The groups are shells around one centre, one inside the other: the same stretched ball of 5 dimensions in 8 sizes.
Known rows, each followed by its group:
[-2.02  0.88 -0.20  1.20 -1.93 -1.15  1.72  4.22  3.35 -0.48 -0.34  0.52
 -0.35  3.40 -1.20  2.64 -1.73  2.29  0.95 -0.82  0.47 -0.23  0.48]  R
[ 0.13  0.04  0.28 -4.39 -2.06 -0.01  0.35 -1.84  3.75  1.41  3.00  0.92
  1.54 -0.59  1.87 -0.74  0.81  1.64 -0.43 -0.69  2.16  0.16 -2.24]  Y
[ 0.74  0.16  0.53 -2.85 -0.82  0.40  0.15 -2.41  1.85  0.82  1.26 -0.05
  0.69 -1.57  1.31 -1.32 -0.28  1.24 -0.12 -0.74  1.55  0.48 -0.69]  L
[ 1.24  0.07  0.60 -1.54  0.11  0.83  0.40 -2.37  1.10  0.27  0.58 -0.98
  0.24 -1.57  1.08 -1.22 -1.01  1.70  0.10 -0.81  1.20  0.02  0.17]  L
[-0.05 -0.87 -0.96  0.65  1.08  0.52  0.25  0.97  1.46 -1.76  1.53 -1.00
  0.71  1.13  1.70  0.14  0.37  1.60  0.07  0.37  1.34 -1.75  0.38]  Y
[ 0.25 -0.54 -0.36 -1.31  0.60  0.19 -0.93 -1.57  0.24 -0.58  0.56 -0.29
  0.89 -1.36  1.55 -1.44  0.16 -0.36 -0.25  0.40  1.40  0.26  0.49]  L
[ 0.83 -0.76 -0.64  2.08  3.08  1.10 -1.07 -1.10 -2.34 -2.62 -1.16 -1.96
 -0.47 -1.84  1.37 -2.11 -0.36 -0.45  0.33  0.65  0.70 -0.37  2.63]  G
[ 1.76 -1.03 -0.28  0.49  3.09  1.31 -1.36 -3.14 -2.32 -1.68 -0.74 -2.20
  0.29 -2.90  1.81 -2.55 -0.70 -0.55 -0.16  0.64  0.93 -0.23  2.26]  G
[-1.43 -0.03 -0.75  0.96 -0.14 -0.76 -0.10  2.23  1.02 -1.30 -0.48  0.16
  0.20  1.36  0.05  0.71 -0.63  0.08  0.39  0.34  0.77  0.05  1.17]  J
[-0.80 -0.53 -0.80 -1.63 -0.26 -0.42 -0.94 -0.13  1.29 -0.62  1.28  0.65
  1.23 -0.22  1.61 -0.81  1.01 -0.57 -0.31  0.66  1.66  0.22 -0.22]  N
[ 3.36 -2.10 -0.48 -1.23  4.53  2.46 -2.39 -6.39 -3.13 -1.77  1.00 -2.90
  1.30 -5.05  3.98 -4.63  0.87 -0.99 -0.95  1.21  1.75 -0.88  1.53]  Y
[-2.52  0.98 -0.32  1.08 -2.31 -1.49  1.57  4.70  3.50 -0.45 -0.37  1.00
 -0.32  3.62 -1.33  2.75 -1.50  1.90  0.96 -0.71  0.51  0.05  0.37]  G
[-1.44  1.03  0.37 -1.27 -2.60 -1.21  1.01  1.64  3.15  0.88 -0.16  1.09
  0.17  1.39 -0.84  1.35 -1.59  1.34  0.51 -0.95  0.83  1.01 -0.17]  Z
[-1.19  0.62 -0.02 -1.84 -2.34 -0.48  1.18  1.45  4.00  0.36  1.93  1.11
  0.36  1.41  0.65  0.60  0.39  2.22  0.39 -0.92  1.56 -0.06 -1.46]  R
[-1.12  0.89  0.36 -2.56 -2.78 -0.77  0.94  0.66  3.75  1.08  1.30  1.38
  0.43  0.74  0.21  0.43 -0.22  1.65  0.29 -1.04  1.44  0.79 -1.33]  G
[-1.04 -0.10 -0.72  1.86  0.24 -0.31  0.71  2.80  1.49 -1.62 -0.20 -0.59
 -0.04  2.17  0.02  1.35 -1.05  1.46  0.60  0.04  0.63 -0.95  1.25]  C
[ 0.29 -0.98 -0.85 -0.79  1.42  0.55 -1.23 -1.38 -0.13 -1.44  1.13 -0.54
  0.94 -1.35  2.30 -1.88  1.14 -0.49 -0.31  0.82  1.62 -0.36  0.47]  J
[ 0.13  0.45  0.38  0.37 -0.12  0.09  0.72  0.07  0.94 -0.30 -0.86 -0.81
 -0.35 -0.03 -0.23  0.15 -1.99  1.50  0.58 -0.75  0.54  0.20  1.22]  C
[-0.26  0.12 -0.13 -1.18 -0.48  0.21  0.12 -0.31  1.63 -0.45  1.09  0.18
  0.18 -0.48  1.23 -1.00  0.51  0.99  0.23 -0.37  1.46  0.12 -0.31]  J
[-3.63  0.57 -1.33  1.43 -2.34 -1.65  1.35  6.57  4.28 -1.56  1.14  1.75
 -0.06  4.88 -0.37  2.82  0.70  1.72  0.93 -0.08  1.07 -0.73 -0.50]  Y
[ 0.73  0.18  0.44 -2.52 -0.38  0.58 -0.25 -2.67  1.03  0.36  0.95 -0.04
  0.32 -2.28  1.51 -2.13  0.21  0.67 -0.02 -0.61  1.57  0.78 -0.41]  N
[-0.71  0.02 -0.37  1.62  0.35 -0.42  0.34  1.80  0.66 -1.19 -1.15 -0.72
 -0.06  1.26 -0.39  1.02 -1.87  0.79  0.53  0.02  0.38 -0.22  1.83]  R
[-0.08  0.10 -0.28  1.58  0.94  0.56  0.42  0.81  0.26 -1.73 -0.42 -1.02
 -0.76  0.03  0.54 -0.56 -0.57  1.32  0.74 -0.32  0.74 -0.46  1.37]  C
[-0.50 -0.57 -1.20  4.54  2.96  0.46 -0.38  2.37 -1.87 -3.67 -1.93 -1.88
 -1.01  0.70  0.31 -0.22 -0.89  0.02  0.88  0.79  0.17 -1.00  3.39]  Z
[ 1.79 -0.79 -0.05 -0.15  2.12  1.49 -0.27 -2.63 -0.45 -1.16  0.55 -2.03
  0.33 -1.94  1.94 -1.87 -0.47  1.18 -0.05 -0.02  1.19 -0.91  1.08]  J
[ 1.76 -1.43 -0.63  0.20  3.08  1.47 -1.14 -2.76 -1.39 -1.86  0.57 -2.20
  0.81 -2.12  2.50 -2.21  0.06  0.09 -0.36  0.80  1.30 -1.14  1.52]  L
[-0.26 -1.16 -1.21 -1.47  0.57  0.33 -0.73 -0.24  1.70 -1.29  2.76  0.03
  1.56  0.11  2.76 -1.00  2.03  0.37 -0.48  0.84  2.07 -1.16 -0.77]  Z
[-3.37  0.55 -1.30  1.40 -1.62 -1.48  0.40  5.31  2.61 -1.84  0.32  1.73
 -0.36  3.19 -0.15  1.37  1.03  0.32  0.89  0.21  1.04  0.13  0.12]  Y
[-0.11 -0.15 -0.45  0.10  0.59  0.59 -0.02  0.03  0.78 -1.45  0.85 -0.42
 -0.16 -0.48  1.48 -1.27  0.75  0.95  0.38 -0.10  1.34 -0.39  0.31]  N
[ 2.17 -0.97 -0.11 -0.28  2.52  1.93 -0.30 -3.17 -0.53 -1.39  1.11 -2.27
  0.32 -2.34  2.52 -2.42  0.10  1.43 -0.09 -0.02  1.40 -1.26  0.83]  R
[ 0.44 -0.83 -0.78  1.17  2.50  0.70 -1.36 -1.06 -1.84 -2.25 -0.69 -1.32
  0.07 -1.69  1.54 -2.01  0.07 -0.94  0.08  0.88  0.95 -0.12  2.10]  G
[ 1.83 -1.84 -1.01 -0.14  3.40  1.79 -1.30 -2.87 -1.09 -2.24  1.74 -2.18
  1.15 -2.10  3.44 -2.62  1.25  0.24 -0.55  1.07  1.73 -1.76  0.89]  Z
[ 3.16 -1.45  0.01 -1.80  3.15  2.38 -1.22 -5.73 -1.38 -0.98  1.59 -2.50
  0.98 -4.23  3.53 -3.87  0.60  0.57 -0.65  0.30  1.80 -0.95  0.59]  N
[-2.68  0.69 -0.77  1.76 -1.35 -1.41  0.66  4.58  2.07 -1.36 -0.83  0.97
 -0.48  2.88 -0.93  1.79 -0.74  0.60  0.94 -0.09  0.53  0.30  1.00]  J
[ 2.58 -0.57  0.51 -1.10  2.24  1.85 -0.64 -4.69 -1.28 -0.58  0.15 -2.16
  0.13 -3.79  2.08 -3.15 -0.65  0.75 -0.12 -0.31  1.23 -0.08  1.14]  C
[ 1.33 -1.33 -0.76  0.52  3.25  1.17 -1.79 -2.66 -2.36 -2.14 -0.27 -1.87
  0.57 -2.65  2.27 -2.70  0.21 -1.12 -0.29  1.11  1.16 -0.39  2.07]  N
[ 2.53 -0.86  0.28 -0.81  2.47  1.77 -0.65 -4.30 -1.18 -0.75  0.26 -2.35
  0.45 -3.22  2.12 -2.65 -0.81  0.79 -0.24 -0.05  1.20 -0.51  1.28]  L
[-0.12 -0.11  0.03 -2.83 -1.20 -0.33 -0.13 -1.16  2.35  0.74  1.42  0.51
  1.34 -0.38  1.16 -0.35 -0.16  0.64 -0.33 -0.18  1.59  0.38 -0.75]  R
[-1.35  0.76  0.18 -0.98 -2.31 -1.09  1.16  1.96  3.39  0.64  0.22  0.81
  0.39  1.93 -0.64  1.73 -1.56  1.72  0.44 -0.81  0.86  0.40 -0.20]  Z
[ 1.77 -1.46 -0.75  0.64  3.39  1.74 -1.06 -2.54 -1.51 -2.31  0.76 -2.34
  0.53 -2.13  2.74 -2.48  0.51  0.31 -0.22  0.78  1.35 -1.40  1.51]  C

New rows, each followed by its group:
[-2.45  0.55 -0.62  0.41 -2.12 -1.44  1.13  4.26  3.59 -0.51  0.43  1.14
  0.28  3.46 -0.60  2.44 -0.71  1.52  0.63 -0.30  0.87 -0.19 -0.07]  C
[-3.03  0.77 -0.84  1.34 -2.05 -1.51  1.13  5.31  3.30 -1.18  0.11  1.38
 -0.33  3.72 -0.76  2.28 -0.22  1.32  0.95 -0.28  0.78 -0.06  0.16]  J
[ 0.32 -1.17 -1.31  3.31  3.69  1.00 -1.18  0.36 -2.46 -3.62 -1.02 -2.11
 -0.36 -0.74  1.54 -1.55  0.08 -0.58  0.36  1.19  0.67 -1.12  2.96]  R
[-0.08 -1.18 -1.28  0.78  1.88  0.54 -0.79  0.33  0.06 -2.32  1.10 -0.94
  0.76  0.09  2.11 -0.91  1.00  0.12 -0.09  0.99  1.41 -1.28  0.89]  L
[-0.34  0.62  0.43 -1.48 -1.66 -0.23  1.11  0.27  2.94  0.62  0.77  0.24
  0.24  0.59  0.17  0.49 -1.05  2.12  0.37 -1.04  1.13  0.17 -0.47]  C
[-0.74  0.87  0.37 -0.30 -1.23 -0.47  0.67  0.74  1.60  0.05 -0.71  0.26
 -0.44  0.20 -0.47  0.18 -1.41  1.10  0.66 -0.86  0.70  0.90  0.61]  C
[ 3.13 -1.19  0.19 -1.56  3.02  2.38 -1.04 -5.64 -1.48 -0.93  1.20 -2.50
  0.62 -4.33  3.21 -3.89  0.33  0.69 -0.46  0.07  1.66 -0.73  0.76]  N
[-1.51 -0.21 -0.87  0.85 -0.35 -0.92  0.18  2.73  1.76 -1.13 -0.03  0.13
  0.65  2.23  0.03  1.53 -0.86  0.53  0.26  0.41  0.81 -0.45  0.93]  Z
[-0.60 -0.28 -0.74  0.18  0.31  0.23  0.02  0.94  1.29 -1.50  1.09 -0.15
  0.16  0.43  1.39 -0.57  0.83  0.91  0.30  0.12  1.37 -0.63  0.17]  J
[ 0.95 -0.05  0.19  0.88  1.33  0.89  0.27 -1.03 -0.26 -1.08 -0.72 -1.64
 -0.46 -1.06  0.60 -0.95 -1.46  1.32  0.48 -0.44  0.65 -0.29  1.64]  J
[-1.32  0.62 -0.21 -0.08 -1.41 -0.40  1.04  2.20  2.79 -0.58  0.76  0.58
 -0.27  1.50  0.21  0.61 -0.04  1.86  0.70 -0.71  1.12 -0.10 -0.29]  C
[-0.57 -1.15 -1.70  3.33  3.14  0.53 -1.24  1.63 -1.84 -3.83 -0.61 -1.39
 -0.22  0.14  1.56 -1.12  0.79 -0.85  0.38  1.43  0.83 -1.11  2.55]  Y
[-3.08  0.43 -1.31  4.59 -0.26 -1.40  1.11  6.89  1.57 -2.78 -1.70  0.08
 -0.97  4.63 -1.53  3.11 -1.49  1.12  1.34  0.23 -0.05 -0.79  2.30]  Y
[ 0.46 -0.34 -0.42  2.46  2.33  0.79 -0.32 -0.01 -1.50 -2.32 -1.45 -1.82
 -0.75 -0.83  0.59 -1.09 -1.11  0.35  0.62  0.21  0.44 -0.41  2.60]  L
[ 2.04 -1.37 -0.52  0.62  3.66  1.70 -1.45 -3.36 -2.43 -2.13 -0.12 -2.49
  0.41 -2.99  2.45 -2.91 -0.07 -0.37 -0.25  0.83  1.14 -0.79  2.10]  L
[-0.05  0.30  0.17 -0.04 -0.40  0.11  0.89  0.43  1.77 -0.32  0.12 -0.55
 -0.07  0.49  0.21  0.32 -1.28  1.90  0.48 -0.71  0.85 -0.24  0.50]  J
[ 1.38 -1.53 -1.02  1.40  3.85  1.45 -1.68 -2.16 -2.57 -2.81 -0.17 -2.27
  0.38 -2.30  2.47 -2.64  0.42 -0.81 -0.18  1.23  1.12 -0.97  2.31]  G
[-1.30  0.57 -0.31  0.61 -0.71 -0.34  0.50  1.97  1.54 -1.09 -0.08  0.40
 -0.59  0.82  0.14  0.01 -0.07  0.98  0.78 -0.44  0.93  0.28  0.49]  C
[-1.04 -0.35 -0.87  1.31  0.31 -0.43  0.24  2.35  1.33 -1.53  0.04 -0.41
  0.41  1.88  0.35  1.11 -0.72  0.87  0.33  0.36  0.81 -0.82  1.12]  C
[ 0.32 -0.70 -0.92  3.25  3.00  1.01 -0.44  0.67 -1.69 -3.18 -1.04 -2.04
 -0.75 -0.39  1.08 -1.13 -0.40  0.36  0.63  0.57  0.55 -1.07  2.68]  N
[ 2.49 -1.42 -0.30 -1.77  3.11  1.99 -1.94 -5.40 -2.00 -1.31  1.25 -1.85
  0.92 -4.54  3.56 -4.37  1.31 -0.72 -0.67  0.73  1.87 -0.29  0.74]  Z
[-1.02  0.58 -0.16  1.87 -0.40 -0.28  1.25  2.76  1.68 -1.20 -0.74 -0.45
 -0.77  1.87 -0.61  1.25 -1.55  2.00  0.98 -0.67  0.42 -0.39  1.23]  C
[-0.52 -0.48 -1.02  2.33  1.61  0.46  0.00  1.79  0.06 -2.64 -0.01 -1.05
 -0.38  0.80  1.04 -0.31  0.19  0.84  0.59  0.41  0.87 -1.13  1.52]  C
[-1.43  0.49 -0.28 -1.50 -2.18 -0.48  1.15  1.99  4.06 -0.04  2.19  1.16
  0.38  1.77  0.83  0.67  0.82  2.21  0.41 -0.75  1.64 -0.33 -1.52]  Y
[-0.77 -0.93 -1.40  1.55  1.48  0.13 -0.46  1.80  0.44 -2.50  0.71 -0.68
  0.50  1.14  1.50 -0.07  0.71  0.28  0.16  0.94  1.18 -1.28  1.09]  L
[-0.63  0.66  0.11  0.96 -0.36 -0.14  0.72  1.26  1.02 -0.80 -0.93 -0.32
 -0.77  0.45 -0.37  0.18 -1.37  1.28  0.83 -0.70  0.55  0.34  1.18]  J
[-0.67 -0.58 -1.14  2.00  1.38  0.38  0.03  1.99  0.52 -2.58  0.49 -0.84
 -0.13  1.11  1.25 -0.16  0.53  0.93  0.49  0.47  1.04 -1.29  1.14]  G
[ 1.00  0.64  0.97 -0.56 -0.08  0.49  0.62 -1.83  0.47  0.38 -1.11 -1.07
 -0.48 -1.53 -0.16 -0.78 -2.39  1.49  0.50 -1.14  0.56  0.75  1.19]  Y
[-1.97  0.09 -1.07  3.29  0.68 -0.89 -0.13  3.85 -0.15 -2.49 -1.90 -0.20
 -0.66  1.96 -0.67  1.05 -1.08 -0.32  0.88  0.58  0.21  0.02  2.52]  R
[-1.64  1.03  0.19 -1.19 -2.80 -1.04  1.42  2.33  3.93  0.61  0.71  1.23
  0.07  2.00 -0.49  1.49 -0.84  2.06  0.62 -1.08  1.06  0.46 -0.78]  C
[ 2.40 -1.28 -0.19 -0.40  3.03  1.84 -0.92 -3.87 -1.36 -1.38  0.66 -2.46
  0.69 -2.87  2.58 -2.65 -0.21  0.56 -0.36  0.40  1.33 -1.02  1.33]  L
[ 1.10 -0.99 -0.25 -2.53  0.81  0.53 -1.06 -3.08  0.52 -0.01  1.42 -0.66
  1.69 -1.89  2.23 -1.66  0.15 -0.11 -0.73  0.50  1.70 -0.14  0.00]  Y
[ 0.58  0.72  0.86 -2.40 -1.19  0.41  0.54 -2.07  1.81  0.86  0.64  0.06
 -0.09 -1.70  0.74 -1.40 -0.59  1.56  0.29 -1.24  1.32  0.91 -0.51]  Z
[-3.71  0.90 -1.14  3.42 -1.83 -1.78  1.70  7.57  3.32 -2.02 -0.73  1.08
 -0.89  5.35 -1.61  3.57 -0.93  1.81  1.41 -0.26  0.26 -0.59  1.02]  Z
[-0.53  0.40 -0.13  1.99  0.42  0.02  0.66  1.66  0.45 -1.45 -1.25 -0.83
 -0.88  0.71 -0.36  0.33 -1.55  1.27  0.90 -0.44  0.37 -0.11  1.79]  J
[ 1.30 -0.50  0.04 -0.80  1.59  0.96 -0.92 -2.97 -0.95 -0.78 -0.10 -1.25
  0.30 -2.68  1.64 -2.39 -0.36 -0.12 -0.09  0.12  1.19  0.28  1.17]  J
[-2.78  1.41 -0.25  2.53 -2.15 -1.34  2.08  5.79  3.22 -1.08 -1.08  0.79
 -1.33  3.97 -1.86  2.84 -1.70  2.42  1.52 -1.07  0.17  0.01  0.89]  Y
[ 1.29 -0.14  0.43 -1.03  0.51  0.83  0.35 -2.10  0.86 -0.01  0.39 -1.28
  0.35 -1.26  1.03 -0.90 -1.28  1.66  0.06 -0.61  1.07 -0.28  0.55]  C
[-1.22 -0.56 -1.23 -0.16 -0.13 -0.05  0.09  2.00  2.41 -1.66  2.27  0.38
  0.73  1.57  1.86  0.02  1.76  1.11  0.12  0.42  1.74 -1.20 -0.64]  Y
[-2.52  1.06 -0.36  1.11 -1.78 -1.35  0.69  3.83  2.04 -0.86 -1.00  1.20
 -0.76  2.10 -1.05  1.26 -0.79  0.57  1.02 -0.46  0.56  0.92  0.78]  N
[-0.94  0.84  0.35 -1.09 -1.73 -0.77  0.51  0.62  2.04  0.49 -0.40  0.69
 -0.01  0.28 -0.43  0.33 -1.30  0.82  0.46 -0.76  0.86  1.12  0.22]  N
[ 1.60 -1.11 -0.42 -0.76  2.56  1.36 -1.52 -3.51 -1.56 -1.45  0.54 -1.56
  0.66 -3.13  2.60 -3.10  0.61 -0.57 -0.37  0.68  1.49 -0.24  1.14]  L
[-1.45  0.82  0.19 -2.29 -3.11 -0.97  1.41  1.74  4.64  1.05  1.70  1.41
  0.64  1.95  0.05  1.42 -0.37  2.31  0.32 -1.06  1.43  0.23 -1.56]  R
[ 0.46 -0.29 -0.18  0.47  0.73  0.62  0.63  0.07  1.19 -1.03  0.52 -1.24
  0.16  0.33  0.92 -0.01 -0.87  1.95  0.31 -0.31  0.97 -1.04  0.76]  G
[ 0.71 -0.65 -0.25 -2.28  0.24  0.66 -0.32 -1.99  1.56 -0.23  2.14 -0.37
  1.19 -1.13  2.29 -1.44  0.82  0.96 -0.38  0.03  1.85 -0.52 -0.70]  J
[ 1.95 -0.72  0.28 -2.20  1.38  1.12 -0.96 -4.33 -0.47  0.02  0.63 -1.35
  0.99 -3.17  2.07 -2.52 -0.47  0.13 -0.50  0.05  1.45  0.17  0.57]  G
[-2.40  0.79 -0.65  3.46 -0.85 -1.05  1.65  5.67  2.23 -1.87 -1.28  0.01
 -1.10  3.95 -1.49  2.77 -1.77  2.05  1.36 -0.49  0.07 -0.62  1.64]  Z
[-1.39 -0.27 -0.87  0.64 -0.14 -0.86 -0.20  2.16  1.25 -1.16 -0.17  0.16
  0.66  1.59  0.21  0.97 -0.64  0.03  0.18  0.54  0.86 -0.16  1.03]  R
[ 1.40 -0.99 -0.50 -0.54  2.24  1.57 -0.86 -2.63 -0.58 -1.69  1.39 -1.46
  0.40 -2.36  2.82 -2.83  1.24  0.50 -0.14  0.36  1.67 -0.85  0.49]  R
[-0.22 -0.18 -0.46  2.32  1.46  0.10 -0.07  1.10 -0.64 -1.88 -1.57 -1.32
 -0.44  0.31 -0.03  0.07 -1.65  0.37  0.59  0.22  0.32 -0.27  2.47]  C
[-2.82  0.79 -0.75  0.37 -2.28 -1.27  1.02  4.48  3.55 -0.93  0.84  1.66
 -0.25  3.02 -0.19  1.52  0.58  1.36  0.85 -0.40  1.15  0.07 -0.54]  N
[-1.42  0.47 -0.31 -0.15 -1.69 -0.55  1.39  2.75  3.59 -0.41  1.22  0.56
  0.12  2.42  0.16  1.45 -0.28  2.40  0.59 -0.70  1.15 -0.61 -0.55]  N
[ 0.40  0.16  0.10  1.61  0.99  0.58  0.67  0.31  0.16 -1.27 -0.99 -1.49
 -0.71 -0.05  0.07 -0.14 -1.76  1.65  0.72 -0.55  0.44 -0.43  1.79]  C
[-1.81  0.25 -0.63 -1.23 -1.58 -0.92 -0.10  1.72  2.47 -0.44  1.10  1.43
  0.55  0.99  0.74  0.07  0.91  0.16  0.21  0.05  1.49  0.53 -0.61]  C
[ 1.67 -0.78 -0.09  0.61  2.23  1.35  0.00 -1.90 -0.42 -1.33  0.12 -2.28
  0.25 -1.24  1.49 -1.15 -1.13  1.44  0.07 -0.03  0.92 -1.16  1.52]  N
[ 0.74  0.39  0.60 -1.88 -0.44  0.61  0.25 -2.15  1.18  0.33  0.57 -0.30
 -0.03 -1.84  1.04 -1.63 -0.41  1.27  0.23 -0.90  1.31  0.62 -0.13]  G
[-2.09  0.09 -1.06  0.30 -0.96 -0.74  0.20  3.12  2.38 -1.46  1.11  1.03
  0.18  1.95  0.76  0.51  1.14  0.64  0.48  0.20  1.35 -0.27 -0.23]  C
[-1.77  0.50 -0.44  1.28 -0.95 -1.05  0.66  3.20  1.80 -0.92 -0.88  0.34
 -0.20  2.19 -0.79  1.61 -1.42  0.86  0.72 -0.20  0.48  0.17  1.15]  L
[ 0.29  0.37  0.46 -1.58 -0.55  0.09 -0.01 -1.54  0.97  0.34 -0.06 -0.11
  0.17 -1.38  0.55 -1.06 -0.92  0.62  0.17 -0.60  1.09  0.89  0.32]  C
